The rows come from 5 hidden closed curves, with some noise, and rows from the same curve form a group. Each curve winds through 8 dimensions. The rows are also pushed far along 6 directions, which tell nothing about the answers.
In the rows, 128 means zero.
Known rows, each followed by its group:
[118 141 131 162 148 134 147 128 134 119 178 132  92 128 166 121 136 112
  83 112 130 128 117  99 157] : P
[123 151 125 109 141 117 114 126 157 140 157 124 120 132 148 150 133  91
 127 121 117 110 123 111 158] : M
[118 131 133 125 133 116 142 121 130 129 119 146 100 125 109 137 116 136
 117 119 154 116 131 124 147] : M
[103 117 145 140 109 139 106 141 143 146  47 138 139 149  71 159 146 144
 167 119 132 120 157 127 120] : P
[125 137 125  90 152 111 162 161 131 129 126 129  98 130 129 148 114 115
 132 126 119 146 120 110 137] : Z
[108 102 160 134 132  91 109 123 122 133  94 126  69 143 160  88 139 137
 104  93 134 154 127  85 152] : B
[105 116 146 139 145 125 111 127 131 131 121 118 109 131 152 104 136 135
 120 111 133 128 122 102 144] : N
[122 110 126 167 125 144 151 117 126  81 103 138 131 119 114 155 133 146
 151 132 109 146 127 137 110] : B
[ 82 132 143 181 147 203  88 100 186 104 133 115 166 115 111 106 117 144
 143 145 147 110 147 163 143] : M
[137 141 114 100 118 110 140 195 129 152  73 145 128 167 109 188 139  86
 137 115 109 130 128 117 155] : Z
[100 164 125 156 120 171 147 158 184 126 149 146 141 144 118 170 124 107
 112 142 115 111 132 143 179] : B
[161 136  91  79 123 141 125 152 112 119 157 110 199 120 142 148 126 111
 166 155  97 110 102 167 106] : M
[130 105 130 115 104 124 163 140 106 117 179 139 123 119 156 108 122 152
  97 143 126 112 107 126 137] : N
[103 162 151 114 105 100  80  86 165 151  87 130  97 138  95 118 129 150
 157 113 156 107 163 124 150] : Z
[154 144 117 119 122 143 130 136 120 139 136 130 154 135 120 140 127 120
 134 142 115 118 144 140 117] : B
[123 149 124 168 160 172 149 153 141 126 156 134 103 131 146 107 106 100
  70 136 150 149 133 112 156] : M
[109 119 144 132 152 137 119 128 141 136 122 120 113 129 137 118 133 131
 119 120 129 133 127 116 136] : P
[131 161 126  93 109  86 168 124 131 134 126 151 102 135 113 194 126 144
 152 119  99  94 118 119 147] : N
[123  81 134 174 138 136 156  99  86  88 125 140 117 100 109 125 131 167
 132 115 145 139 131 118  79] : P
[114 124 147 150 159 163 115 125 160 127 116 117 105 139 131 102 125 119
 108 128 132 151 147 132 147] : P
[158 135 109 107 115 119  84 160 108 156  99 104 150 156 144 110 141  88
 140 117 120 142 127 118 113] : M
[ 98 160 162 178 115 125  92 108 157 150 107 124  70 161 150 100 138 137
 111  91 128 124 147  76 166] : N
[119 158 132  91 125  58 118  80 137 136 148 135 105 121 150 170 150 139
 148 100 112  70 101 115 167] : B
[113 125 133 174 138 175 143 153 135 144 155 123 133 125 134 117 109 120
  94 128 128 157 123 107 103] : N
[146 166 123  97 107  62  94 134 116 169 108 144  78 159 159 111 133  92
  84  87 160 126 128 100 184] : Z
[145 105 122 128 150 137  89  90  93 137 133 109 181  96 128  98 151 142
 144 151 146 107 134 141  82] : N
[151 110 127 118 135 146  78 117 106 148 157 105 138 136 154  52 128 114
  92 122 167  98 131 138 140] : B
[135 141 103 117 137 121 123 134 115 119 167 131 154 103 169 118 132 107
 106 140 143 136 106 139 138] : N
[137 113 128 103 130 109 140 115 106 106 139 136 130 114 162 128 132 151
 126 139 111 111 106 138 144] : Z
[135 102 124 132 122 117  82 111 102 125  94 111 163 118 144 112 152 133
 155 122 123 145 121 129  89] : B
[156 150 104 103 115  91 117  93  95 109 164 127 139 106 169 120 132 133
 139 126 125 118 108 133 117] : Z
[131 169 123 116 144 131  86 186 136 182  74 123 107 172 144 118 127  73
 105 101 145 153 144  95 164] : N
[133 106 124 119 123 132 156 132 120 105 158 145 119 122 129 121 124 130
 100 134 145 124 125 151 144] : P
[131 138 120 128 134 145  70 148 125 154  76 110 165 141 135 121 151 105
 151 127 124 149 140 122 109] : P
[155 146 111  93 140  68 171 134  96 140 150 142  99 124 147 184 137 109
 121 107 103 120  97  95 128] : B
[113 122 123 131 109 126 149 115 129 112 162 153 145 101 125 157 130 145
 128 147 132 106 118 132 127] : M
[120 127 115  90 115 136 126 156 156 117 114 132 162 132 114 161 123 115
 154 136 117 133 120 175 142] : P
[123 112 135 178 113 126 121  73 116  80 120 132 108 115 141 109 139 163
 133 120 128 132 125 127 120] : B
[ 92 150 141 113 106 101 140 128 163 119  66 151 105 148  75 205 128 154
 191  97 113  97 136 131 157] : P
[124 140 128 138 103 112 127 142 120 141 141 136 101 145 136 114 136 119
 108 111 146 118 134  94 146] : Z
[131 128 131 125 153 133  95  89 121 127 132 123 140 107 140 103 131 141
 125 134 152 113 135 142 129] : B
[119 124 123  86 149 123 171 107 134  95 154 132 149  92 101 184 118 163
 187 148 104  88 110 155 113] : Z
[100 124 138 143 144 141 191 151 159 102  77 154 113 131  81 217 125 141
 161 137  85 146 133 129 133] : B
[164 137 112  87 122 126 158 161 102 135 164 130 117 135 165 111 115 115
  94 146 114 142 114 131 132] : P
[133 143 133 126 144  93 132  98 122 125 115 132  99 118 140 136 137 135
 131 124 121 139 127 111 129] : N
[143 120 122 147 118 163 126 149 112 127 160 116 146 136 158  96 137 119
 108 152 115 123 128 114 122] : M
[143 119 119 114 129 111  69 105 115 151 146 102 156 116 149  75 130 107
 115 115 159 138 119 142 106] : N
[135 144 127 133  97 121 105 126 135 132  98 127 118 155 115 124 131 124
 142 113 130 118 143 127 142] : M
[104 124 143 126 140 128 117 147 133 145  82 128 121 139 121 145 135 136
 145 115 122 127 131 104 132] : N
[131 106 133 133 125 126  64 100  81 158 105 113 155 110 136  78 131 152
 132 110 167 132 133 114  71] : N
[130 133 124  90 157 125  98 112 137 138  87 125 155 118  97 151 125 126
 164 130 141 115 138 163 124] : B
[128 125 127 124 121 114 104  99 108 135 159 127 166  95 158 111 134 147
 130 133 131 133 123 130  96] : B
[116 148 119 130 144 146 170  78 152  78 170 150 155  87  95 182 124 165
 161 165 124  68 128 179 147] : N
[156 143 117 105 131 143 163 170 119 149 156 128 126 144 142 132 117 109
 103 151 105 131 124 121 131] : N
[113 131 126 118 126 121 144 126 119 131 127 146 138 110 112 166 116 152
 143 120 135 112 117 127 115] : N
[107 160 117 133 128 165  95 141 187 135 127 122 167 139 103 152 117  93
 142 119 139 126 136 172 150] : P
[145 105 120 151 142 122 164 162  82 112  99 142 103 123 155 126 126 118
  96 127 118 202 118  92 100] : Z
[113 130 124 185 128 172 137 166 137 126 123 132 129 141 110 128 122 104
 113 120 143 156 146 106 118] : Z
[122 106 140 133 129 148 111 141 140 145 155 112 124 139 145  94 125 108
 103 128 131 126 129 110 133] : M
[120 105 132 137 115 150 101 149 125 132 110 116 157 137 129 105 136 129
 135 132 127 135 131 132 115] : N
[107 135 139 167 137 144 108  63 134  97 163 133 123  93 154  89 127 164
 114 139 156 107 132 133 142] : M
[145 150 130 115 127 132 125 155 142 142 118 116 100 168 136 120 120 100
 123 117 108 130 138 117 158] : Z
[101 166 141 176 130 177  57 111 181 138 127 112 142 148 153  85 138 113
 116 129 140 109 153 134 179] : Z
[121 104 132 166 159 183 149 175 120 138  99 126 120 140  92 126 106 115
 111 117 145 167 145 112  97] : P
[145  98 115 171 149 131 176 133  78  88  69 142 117 108  91 160 120 142
 151 123 121 195 131 109  52] : M
[117 154 141 129 113 106 136 120 144 135 133 146  63 147 130 115 106 130
  92  93 156 127 134 115 172] : P
[113 149 132 177 108 165 156 138 146 112 169 145 101 140 119 116 118 130
  97 132 147 110 149 113 159] : Z
[111 141 144 149  94 113 142 101 141 110  84 151  83 143  83 134 112 173
 140 110 148 110 144 140 154] : M
[105  91 134 122 124 147 155 117 132  76 113 149 149  97 101 150 119 172
 160 161 127 120 130 163 121] : M
[149 157 113 133 127 106 126 132 117 121 103 135 107 141 134 144 128 105
 134 107 124 150 134 112 132] : Z
[129 144 117 106 153 128 101 145 138 148  83 131 133 134 111 142 127  96
 130 116 153 148 142 142 139] : P
[109 136 145 194 138 169 100 131 155 139 115 112  99 143 145  71 111 112
  86 117 145 184 143 105 128] : M
[139  89 118 132 120 173 209 173 116  92 168 142 149 121 111 153 103 139
 117 160 100 137 113 154 105] : B
[155 128 120 122 130 133 173 116 120 112 170 130 113 120 135 135 104 134
 112 140 106 133 112 142 113] : B
[133 135 131 103 107  79 148 126 131 145 180 139  76 139 164 123 132 113
  76 104 128 124 104 111 166] : P
[ 97 115 153 176 138 178 106  99 161 126 143 113 152 126 109 118 133 151
 141 131 124  94 146 136 126] : B
[130 128 131 138 107 141 119 131 129 125 139 125 132 140 142 115 141 131
 127 140 116 107 133 119 141] : M
[124 155 118 119 127  93 150  98 117  92 127 159 100 111 136 162 134 151
 140 118 134 110 123 129 158] : P
[137 145 111 119 119 156 121 151 135 127 132 120 154 128 127 114 110 112
 136 150 129 158 138 145 108] : Z
[143 143 137 119 113 121 103  92 130 124 146 116 115 139 152  93 127 144
 132 128 119  96 135 136 151] : Z

New rows, each followed by its group:
[133 155 113 149 151 182 118 129 145 120 123 120 155 123 107 118 101 119
 130 143 147 136 141 164 122] : M
[129 122 129 124 118 124 110 157 118 180 122 109 138 143 132 110 126 115
 110 114 132 140 110 109 103] : M
[154  94 120 111 145 122 188 152  88 109 135 142 109 115 133 136  99 131
 101 131 122 162 108 131 105] : Z
[132 134 134 124 141 150  91 126 152 143 114  96 146 144 128 116 121 114
 151 124 108 133 134 139 118] : Z
[148 115 116 100 141 104 116 125 112 125 127 122 141 120 155 134 160 107
 131 132 114 141 115 135 122] : P
[118 131 148 180 139 159 128 122 149 136  90 126  86 144  88 106 100 126
 113 113 151 173 168 113 111] : Z
[108 132 135 136 112  44 144  83 111  88  96 165  68 106 144 150 146 160
 131  98 143 144 116 101 154] : N
[129 119 136 110 140 102 113 112 135 134  65 121 114 134 109 159 138 130
 164 114 107 141 124 128 113] : B
[130 127 114 144 133 187 135 154 153 117 174 112 169 127 136 132 111  99
 126 153 104 141 122 146 112] : M
[141 159 126  70 135  56 121 150 128 182  98 128  72 154 135 149 112  88
 114  76 134 153 113  96 146] : N
[123 129 135 144 121 161 117 130 155 138 130 122 143 149 104 136 141 121
 135 131 119 103 147 142 135] : P
[130 132 145 139 106 132 121 120 134 127 150 119  90 148 152  74 119 139
 105 126 127 129 138 111 147] : Z
[113 128 129 113 108 108 122 100 146 128 122 142 137 111  95 160 114 140
 150 122 142 117 127 148 118] : M
[135 107 118 161 170 231 126 166 147 110 149 106 162 142 115  95 104  94
 104 149 144 125 139 168 139] : B
[107 105 144 144 140 130 168 154 117 117  52 148 104 133  85 183 129 156
 161 117 109 151 138  99 105] : N
[ 85 162 151 121 126  96  62  82 195 131  83 132 110 145 127 147 170 126
 158 105 133  90 147 141 207] : P
[103 106 152 129 136 146 125 164 171 146  68 124 105 164  78 155 122 105
 146 112 121 139 152 115 141] : M
[114 171 121 118 116 148 141 157 165 108 133 143 111 144 128 129 112 116
 128 145 134 128 146 140 183] : Z
[123 116 124 158 168 180 107 128 137 118 111 114 162 115 112 132 129 112
 148 143 131 143 146 132  98] : M
[131 131 132 105 120  65 173  89 105 130 183 148  90  96 154 145 126 160
 105 123 123 111  94 105 124] : N
[121 177 131 148 120 152 124 126 174 128 115 154 101 157 101 138 106 112
 104 121 155 103 160 151 200] : Z
[104 127 126 141 125 140 132 160 153 128  79 150 134 138  90 180 135 107
 144 130 130 141 146 120 139] : M
[110 153 131  98 115 110 171  93 153  93 192 164 120  95 137 154 100 167
 121 144 131  92 117 169 176] : B
[130 121 134 129 124 117 111 125 121 131 132 121 121 139 147  99 154 126
 117 130 132 100 133 115 157] : N
[117 161 128 115 123 136  43  90 159 162 104 107 183 129 112 129 150 128
 177 133 138  71 143 152 135] : M
[141 125 131 129  93  93 158  78  94  98 142 156 123 104 124 148 136 183
 149 137 114 106 134 131 107] : B
[148 127 108  77 125 146 110 145 135 147 110 111 203 123  97 155 120 119
 175 159 108 128 126 179  85] : N
[142 138 112  41 106  99 107 128 143 149 152 117 176 124 135 163 132 118
 172 147  97  85 105 159 130] : M
[134 136 114  74 125  69 131 147 108 152 120 138 151 114 141 178 137 114
 150 113 110 146 107 118 106] : B
[166 156  97 102 138 159 123 182 131 160 135 119 151 157 118 136 110  62
 115 137 131 132 140 138 133] : M
[144 145 119 139 127 128 171 133 132  89 149 138  97 138 142 135 123 121
 118 136 107 133 127 130 160] : N
[135  77 127 100 132  75 150 118  85  96  92 138 100 117 125 149 138 148
 148 102 128 126 101 123 118] : B
[111 150 119 132 111 142 115 107 167 109 148 147 149 115 112 154 117 122
 139 140 144 107 140 158 153] : M
[139 152 129 146 105  91 145 102 125 111 157 145  69 130 169  94 121 128
  77 121 139 154 125 112 161] : N
[ 94 127 157 137 117 101  27  89 155 139  88 114  99 150 163  58 152 129
 117  85 171 110 138 119 192] : B
[140 147 132 176 162 199 132 152 159 134 136 114 105 163 111 101  96  85
  92 119 137 149 162 131 145] : B
[142 151 118 124 102 140  73 125 117 153 148 114 146 140 153  74 121 119
 111 118 157 115 134 135 130] : P
[145 145 114  87  93 104 166 111 112 111 203 144 123 106 169 114 106 158
 101 155 123 106  94 151 145] : M
[121 104 128 173 152 164 197 120 118  68  84 165 111 104  62 175 110 162
 144 141 138 162 155 149  95] : P
[134 142 130 183 146 190  59  94 121 128 133 110 147 125 148  46 134 130
 104 136 173 124 166 136 126] : P
[134 134 121 154 127 155 149 168 127 121 131 134 108 154 123 123 113 103
 103 114 137 140 137 118 147] : N
[155 110 120 127 114 110 106 107  88 154 162 118 156 117 155 110 132 129
 107 116 130 114 104 125  92] : Z
[ 91 129 147 197 138 196 124 126 192  97  77 125 131 140  76 151 113 130
 162 134 114 159 163 143 123] : M
[123 143 129 135 115 153 113 131 170 132 156 121 130 148 127 118 124 102
 111 122 129 122 135 154 159] : P
[ 99 119 139 143 120 119 165 108 129  96 136 166 110 106 115 155 125 168
 118 131 146  98 123 132 158] : Z
[123 111 141 114 116  78 132 135 101 148  97 119  99 132 149 118 136 150
 126 106 114 149  95  93 109] : M
[118 137 125  84 104  77  82  77 109 148 164 123 160  87 171 116 128 162
 142 113 141 103  90 132 105] : N
[135  72 134 116 149 123  98 143  69 155 101 101 156 113 154  92 147 140
 136 122 126 151 112  92  60] : N
[123 134 128 134 104 134 125 122 141 136 121 138 143 129  97 141 121 135
 135 132 135 121 138 146 121] : N
[127 125 121  93 132 102 115 120 114 118 115 130 139 103 151 124 125 135
 141 133 133 152 113 137 117] : Z
[127 133 132 104 127  58 141  83 111 124 141 139 101 113 145 169 150 151
 148 102 109  90  99 103 136] : B
[159 120 114 106 144 107 122 102  91 147 151 108 154  97 143 123 125 129
 136 132 117 148 106 126  58] : N
[136 139 131 151 114 168  85 113 134 140 128 120 171 132 121  98 132 134
 136 146 136 119 163 147 114] : B
[141 113 111 120 129 133 102 131 109 114 127 128 153 111 149 111 129 107
 126 142 141 157 131 132 108] : M
[130 114 116 136 121 149 189 162 109 108 141 150 126 121  89 154 110 134
 128 143 136 138 136 123 101] : Z
[134 119 140 145 143 156  81 140 127 146 109 107 130 151 161  75 138 111
 103 125 131 132 140 118 149] : Z
[110  90 146 119 118 108 121 132 122 139 124 128 118 126 139 111 131 140
 112 113 135 136 112 117 125] : B
[131 146 124 144 111 132 116 133 126 127  91 135 123 135 129 114 123 131
 123 134 137 157 138 130 127] : M
[110 153 139 105  94 117 131 123 168 145 157 135 117 145 121 142 116 139
 127 122 120  82 121 141 171] : N
[139 165 118  85 131  85  82 138 131 172  75 120 113 149 125 126 121  95
 131  96 153 140 125 127 146] : M
[123 138 135 135 130 109 102  96 129 137 133 128 127 123 141 115 158 135
 125 131 141  93 135 118 151] : N
[129 142 130 144 140 144 136 147 163 127 146 120 101 148 139 104 113  91
  89 130 130 154 133 133 166] : N
[128 139 106 159 106 152 171 160 114  96 182 148 128 116 172 112 112 124
  75 149 133 153 105 126 144] : M
[132 135 112 130 136 141 137 161 137 125 156 118 142 127 160 138 120  91
 117 133 102 163 105 118 119] : M
[117 152 141 149 140 157 125 119 169 103  64 130 103 152  91 149 121 133
 167 133 112 128 165 140 158] : M
[115 137 140 104 133 106 112 131 160 127  70 124  93 152 105 140 113 120
 155  99 129 138 135 136 157] : M
[154 137  95  84 136 129 132 158  92 144 157 128 169 111 144 139 107 108
 124 126 140 128 103 139 101] : N
[134 124 114  87 147 127 141 165 126 139 124 115 156 121 143 158 127 110
 145 146  91 150  99 128 106] : M
[127 119 126 110 129 137 114 126 140 122 113 116 165 120 126 153 138 129
 173 150  94 127 126 138 106] : M
[138 135 121 160 147 134 146 146 102 125  92 134  99 133 124 136 115 116
 119 106 132 187 137  96  94] : P
[121 138 132 144 146 150 166 126 162 104 110 135 107 134 102 174 116 129
 140 136  99 135 129 142 141] : B
[108 120 123 181  92 160 151  89 121  67 167 154 156  88 131 121 122 184
 127 161 140 114 123 155 117] : M
[126 134 125 144 153 122 135 124 121 122 135 128 111 121 141 136 125 117
 120 108 131 140 118 107 127] : Z
[120 118 132  64 106  95  14 125 133 177  46  94 179 138 127  88 141 123
 172 111 154 131 126 156 115] : M
